The first 7 rows are patterns. Each new row is the sum of 2 different patterns, raised or lowered, with some noise. Before adding, each is slid sideways (what falls off one end comes back at the other), maybe read backwards, and multiplied by a number that may be negative. Names go in the order of the patterns.
(in the rows, 128 means zero)
Some rows, each with the names of its patterns after it:
[127 121 114 157 118  99 110 114 129 124 163  99 154 115 101 147 136 126
  92 100 105 161 144 157 145 138 114 153 164 120] | fumuv
[131 123 100 100 142 133 113  93  98 152 143 143 155 108 119 135 132 141
 155 141 157 154 103 121 156 134 147 161 129 126] | zama
[133  99 124  95 122 114 120 162 137 100 131 105 101 154 131 159 102 104
 106 134 123 144 159 106 139 101 155 128 126 130] | Kinud
[159 106  99 149  99 116 148 164  94 121 140 120 121 109 130 109 108  94
 158 102 109 117 112 157 137 149 155 119 136 101] | Vudo
[138 123 103 131 144 131 143 136 157  96 134 148 147 129 103 104 148 150
 114 109 130 150 111 105 153 120 147 122 113 137] | valof
[148  97 128  97 108 129 151 112 150 130 150 154 110  98 162 131 126 164
 116 125 141 156 145 127 158  93 101 145 139 105] | zaf
[161 111 122 134 139  96 147 152 120 146 113  99 144 123 130 159 158 137
 101 161 101 161 106 125 119 154 112 102 129 120] | pes

New rows, each followed by the names of its patterns:
[112 130 165  92  99 125 142 104 139 119 133 143 120 100 145 117 105 143
 156 133  88 145 109 142 119 106 100 156 110  90] | valof pes
[184 162 198 191 172 198 155 151 215 186 162 195 118 165 161 149 191 217
 138 191 154 214 212 171 143 210 163 147 222 155] | Kinud zaf
[160 128 208 168 175 157 169 123 152 197 146 198 125 140 175 154 156 209
 187 195 144 196 147 157 136 182 152 200 173 117] | Kinud pes
[131  68 109 138 122  72 116  76 139 104 120 136 144  93 152 145 128 139
  98  81 166 114  93 129  95 118 123 166 107 137] | fumuv zaf
[ 98  67 140  95  93 109 129  85  86 145 129  96  92 134  81 124  88 163
 109 100  86 114 123 115 112 115 119 142  68 137] | Vudo zaf
[130 137 124 120 128 186 121 138 137 106  83 122 134  97 152  97 184 147
 123 114 131 139 159 143 126 129 125 113 127 161] | Kinud pes
[154 128 172 178 171 174 161 129 196 178 185 157 178 167 150 158 143 156
 160 168 173 147 183 162 126 167 153 147 117 179] | valof zaf
[138 106 117 107 150 127 154 101 119 101 145 170 116 126 104 111 103 165
 148 179 117  86 123 139 127 151 125  90 151  94] | fumuv Kinud
[118 163 133 133 139 150 175 180 130 156 161 145 148 184 120 134 129 126
 144 139 137 148 175 114 171 127 124 145 123 134] | fumuv Kinud
[ 98 100 175 110 159  99 116  77 168  78 102 141  92 140 100 145 147 147
  56 123 116  94 125 114  67 101 118 122 158 156] | fumuv pes
[115 146 147  88 117  89 121  89 126 149 128 116 135 114 140  94 159 115
 144 144  95 104 121 163 107 131 125 129 127  86] | Kinud valof
[106 163 129 139 123 136  97 126 123 143 100 105 105 134 141 111 132 138
 118 128 130 131 124  91 123 115 123 138 130  76] | fumuv Vudo
[173  81  86 112  79 150 152 101 121 109  66  80  84 117 117 150  69 135
 103  95  99 137 139 124 153 120 123 123 128 145] | zama pes
[149 126 157 108 133 148 148 157 125 153 135 123 177 107 106 147 161 137
 152 141 150 137 106 146 172 138 129 168  90  94] | zama Vudo
[114 120 125  95 146  89 100  87 103 110 115 103 108  93 103 167 148 127
  78 136  96 100 160 110 136 129 166 129 127 167] | zama Vudo
[110 124 128 130 123 106 128 129 111 113  94 113 103 151 160 172 116 118
 108 137 159 137 164 105 128 151 162 150 157 143] | fumuv zama
[104 118  95 121 132  96 128 117 109 145 115 118  86 100 145  92 156 153
 116  94 146 105 166 133 138 151 123 118 117 122] | zaf pes
[112 104  80 112 106 114 111 150  84 136  96 119 135 116 117  81  84  84
 153 124 144 107 112 109 114 139 127 106 104 101] | fumuv Kinud
[ 57  96  68  71  91 125  55  82  68  60 139 107 137 101  70  86  73 122
  85  87 101  76  69 133 130  62  87 110  64  82] | Kinud Vudo
[165 144 166 126 142  82 140 156 165 118 103 131 132 175 117 118 128 141
  99 104 173 119 147 127 117 163 160 121 116 143] | fumuv valof
[171 137 187 137 169 204 173 170 142 189 140 144 178 144 166 159 152 172
 181 139 132 190 138 165 154 142 174 148 138 143] | Kinud pes
[122 173  90  89 132 144 119 146 154 129 122 106 113 153 121 141 124 113
 102  90 126 150 103  77  97 138 142 123 137 121] | zama valof
[108 106 127  99 105 109 142 115 120 121  98 161 159 108 140 144 169 119
 159 112 107  88 103 116 149 109 101 136  95 173] | fumuv valof
[117 113 161 176 140 119 119 146 117 150 190 147 131 134 141 155 114 159
 126 166 161 149 128 172 146 151 139 164 172 130] | Kinud valof
[146 146 127 103 136  91 129 147 105 105 102 108 106 137 109 125 119  95
 173 157 107 116 151 122 121 167  90 114  95 141] | fumuv Vudo
[110 133 170 140 137 106 139 148 114 152 102 143 151 114 145 153 141 122
 120 124 135 117 112 177 151 117 138 126 171 154] | valof zaf
[110 116 119 102 122 134 129 101  98 140 132  93 120 132  86  90 140 117
 143 102 133 148 145 144  95 126 123  87 151  81] | Vudo valof
[152 138 145 134 121 156 121 140 137 110 135 134 158 195 180 133 165 115
 176 145 166 156 118 126 137 151 168 209 125 171] | Kinud Vudo
[104 138  95 114 128 119  96 125 115 117 127 106 135 104 127 105 119 153
 116  92 120 140 133 127  87 145 135  88 104 109] | valof zaf
[123 146 145 124 128 108 107 150 176  98 166 120 172 152 167  95 124 126
 135 144 124 123 130 150 102 183 116 115 128 106] | fumuv pes
[104 103 111 100 155 117 124  96 108 127 144 154 142 132 122  83 149 110
 105 154 104 129 134 147  97 119 116 134 109 121] | Kinud Vudo
[100 140 116 135 149 100 125 111 126 147 109 133 101 115 112 132 107 148
 111 103 105 110 132 111 126 111 132 130 117  88] | zaf pes
[ 73 157 134 105 119 134  91 149 138 145 126 114  88 127  77 136  94  81
 121 146 107 136 104  73 139 136 107  78 112 134] | valof zaf
[132  91 126 119 122 130 114  92  95 154 136  97 108 133 137 114 115 141
 152  87 140 115 128 134  98 108 107 113 118 103] | Vudo valof
[156 138  56 138 100 147 135 127 138  76  79 124 135 106 134 137 125 136
  88  94 135  94 116  91 150 107  76  91 107 150] | Kinud valof
[100  81  94 130  88  53  85  89 133 127  72  68  63  57  49 113  51  73
  71  82  97  95  53 117 116 122 101  93  97  21] | fumuv Kinud
[144 166 108 176 149 122 156 131 124 130 203 172 165 123 144 182 145 143
 173 137 116 161 125 143 118 146 130 139 128 157] | zama Kinud
[112 147 148 113  94 125 160 109 137 134 115 163 105 115 103 125 131 109
 116 153 149 157 108 168 143 124 121 149 141 121] | Vudo valof
[ 83 106 102 165 164 141 149 123 136 149 160 125 132 104 111 127 118  92
 106 139 138 110 161  91 134 132 107 165 114 111] | fumuv Kinud
[101 124 126 154 126 119  87  80 167 134 161 132 111 124 131 124 160 155
 166 158 162 111  90 149 155 143 174 150 105 128] | zama Kinud
[154 102 156 145 117 141 110 141 116 127 134 157 128 119 160  90 142 167
 132 135 107  92 122 141 138  86 149 120 132 111] | valof pes
[ 89 120  74 120 116  94 108 102 107  90  85 141  67 114  97 133 133 103
  71 111 137 107 130  99 112 124  85 117 137  94] | Kinud pes
[149 157 114  85 130 125 134 150 109  95 127  96 115 128 129 155 109 129
  99 133  74 123 121 145 117 128 152 104 149 123] | zama pes
[155 124 173 146 154 134 130 159 176 125 127 127 122 155 154 141 168 136
 103 158 142 148 185 130 110 152 119 144 147 170] | Kinud pes
[182 148 120 167 144 132 140 147 137 135 142 135 163 152 128 183 174 158
 124 175 132 170 122 147 159 140 123 137 165 132] | Vudo pes
[156 100 135 122 116 108 128 128 112 134 157  94 141 120  97 150 115 140
 147 156  76 126 110 141 136 109 118 109 148  97] | fumuv pes
[174 108 144 180 179 110 154 102 183 157 114 136 129  81 163 131 150 179
 121 132 157 135 152 162 127 159 116 184 106 125] | Kinud zaf
[144 131 165 159 126 153 127 147 145 120 133 124 111 127 151 186  96 139
 133 131 172 152 112 132 123 131 170 164 163 134] | fumuv valof
[163 159 191 142 128 126 169 131 151 165 147 175 202 114 125 179 149 173
 181 153 134 141 141 109 205 187 151 167 144  99] | zama zaf
[125 152 149  86 136  91  83 111  87 133  65 122 125 124 126 119 140 157
 131 126 132  82 111 131 111 160 110  72 119 105] | Kinud Vudo
[113  89 113 105  74 119  98  86 117  98 104  81  78  76 124 109  97 119
  84  92  90 120 102 110 126 125  80 102 101 120] | zama Kinud
[ 89 109  71 148  80 102 116  81  91 133  65  93  78  49  88 114  89  64
 117  42 127 101  95  50  97 118  70 129  95  98] | zaf pes
[157 185 122  89 116 153 119 176 133  77 153 132 146 112 147 146 116 175
 141 132 187 135 181 181 163 137 162 132 122 148] | zama Vudo
[166 153 140 151 192 152 170 112 119 166 146 158 114 166 119 181 127 164
 200 192 160 165 163 112 156 188 157 192 177 125] | zama pes
[165 160 173 169 172 171 177 184 187 133 173 163 189 186 141 176 184 177
 194 168 154 167 142 151 169 194 148 136 171 161] | fumuv valof
[ 50 115  82 102  72 101  81  59  43  32  68 134   9  53  57  42  72  74
  55  57  56  46  78 130  92  32  82  70  37 137] | Vudo zaf
[147 156 104 143 151 126 174 164 103 129 123 181 141 142 136 156 140 115
 139 145 168 123 144 150 141 120 159 149 175 133] | Kinud valof
[107 134  95 181 141 115 125 118 135 134 140 118 165 129 118 117 126 155
 139 134 109 134 121 126 100 140 158 129 118 150] | Kinud valof
[153 156 147 160 194 165 160 161 170 128 167 137 178 179 153 159 176 167
 187 188 144 146 118 129 160 180 127 115 163 171] | fumuv valof
[164  84  99 157 172 110 143 135  95 175 103 133  98 108 112 102 159 140
 136 147 114 165 136 155 112 162 145 124 119 149] | Vudo valof
[101 124 134  67  84 123 108 140  77  81  78  63  95 100 108  83  82  74
  85  94  92 110 116  83 113  91  91  81  84  73] | fumuv zama
[133 172 127 139 125 159 158 109 120 136 161 151 136 122 147 152 135 129
 154 175 111 100 129 138 149 120 108 119 110 109] | valof zaf
[ 83 109 143  61 140 109  81 128 116  72  89 135  88 118  94 107 156 161
 105 149 110 156 118 125 119 123  62 117 106 107] | fumuv zaf
[105  97 150 111 183  95 171 184 104 146 172 117 118 197 153 130 141 174
 160 144 184 143 163 129 181 163 171 147 133 137] | Vudo zaf
[119 166 103 173 147 130 131 161 141 162 197 178 161 114 170 126 136 170
 128 114 148 170 151 170 142 148 155 147 132 154] | fumuv zaf
[115 124 124  80 131  80 147 141 109 125 165 113 119  91 174 159 121 123
  92  99 123 133 126 138  97  95 128 119 136 149] | Kinud valof
[ 98  88 158  96 127 113 123 132 118 131  69  92 138 123 104 131 117  85
  96 113 129 130  78 109 129 147 116  83  91 152] | valof zaf
[160 205 164 149 136 134 173 104  96 119 107 156 166 155  95 163 108 109
 163 148 149 128  91 113 161 140 201 193 166 126] | fumuv zama
[145 102  97 121 117  99 119 136 109 170  81 106 175 152 139 140 149  96
 105 167 117 149 168  75 119 149 135 114 173 103] | zaf pes
[118 146 109 155 145 103  93 121 126 119  95 108 123 115 117 134 142 156
 111 133 132 102 131 136 147 159 114 106 130 126] | zama valof
[134 161  92 150 154 135 149 160 112 128 110 125  99 110 173 145  99 113
  91 125 169 150 181  96 111 119 143 136 167 170] | zama Kinud
[176 106 138 102 134 109 115 152  87 124 143 132 127 140 123 113 126 104
 143 103 115 123 174 114 138 111 136 145 125 161] | Vudo zaf
[132  86 102 135  94 142 115 134 134 138 148  96 119  88 114 151  81 103
 116 131  90 103 132 144 112  81 138 131 131  79] | Vudo valof
[106 104 100 125 143 149 143 130  96 149 144 141 134 111 127 100 120 101
 117 111 159  96  85  99 103 118 112 136 136 130] | zama pes
[112  98 138 106 101 100 110  93  60 104 114  51 112  89  88 106  73 131
  78 112  86  83 126 117  65  79 120  54  95  87] | Vudo zaf
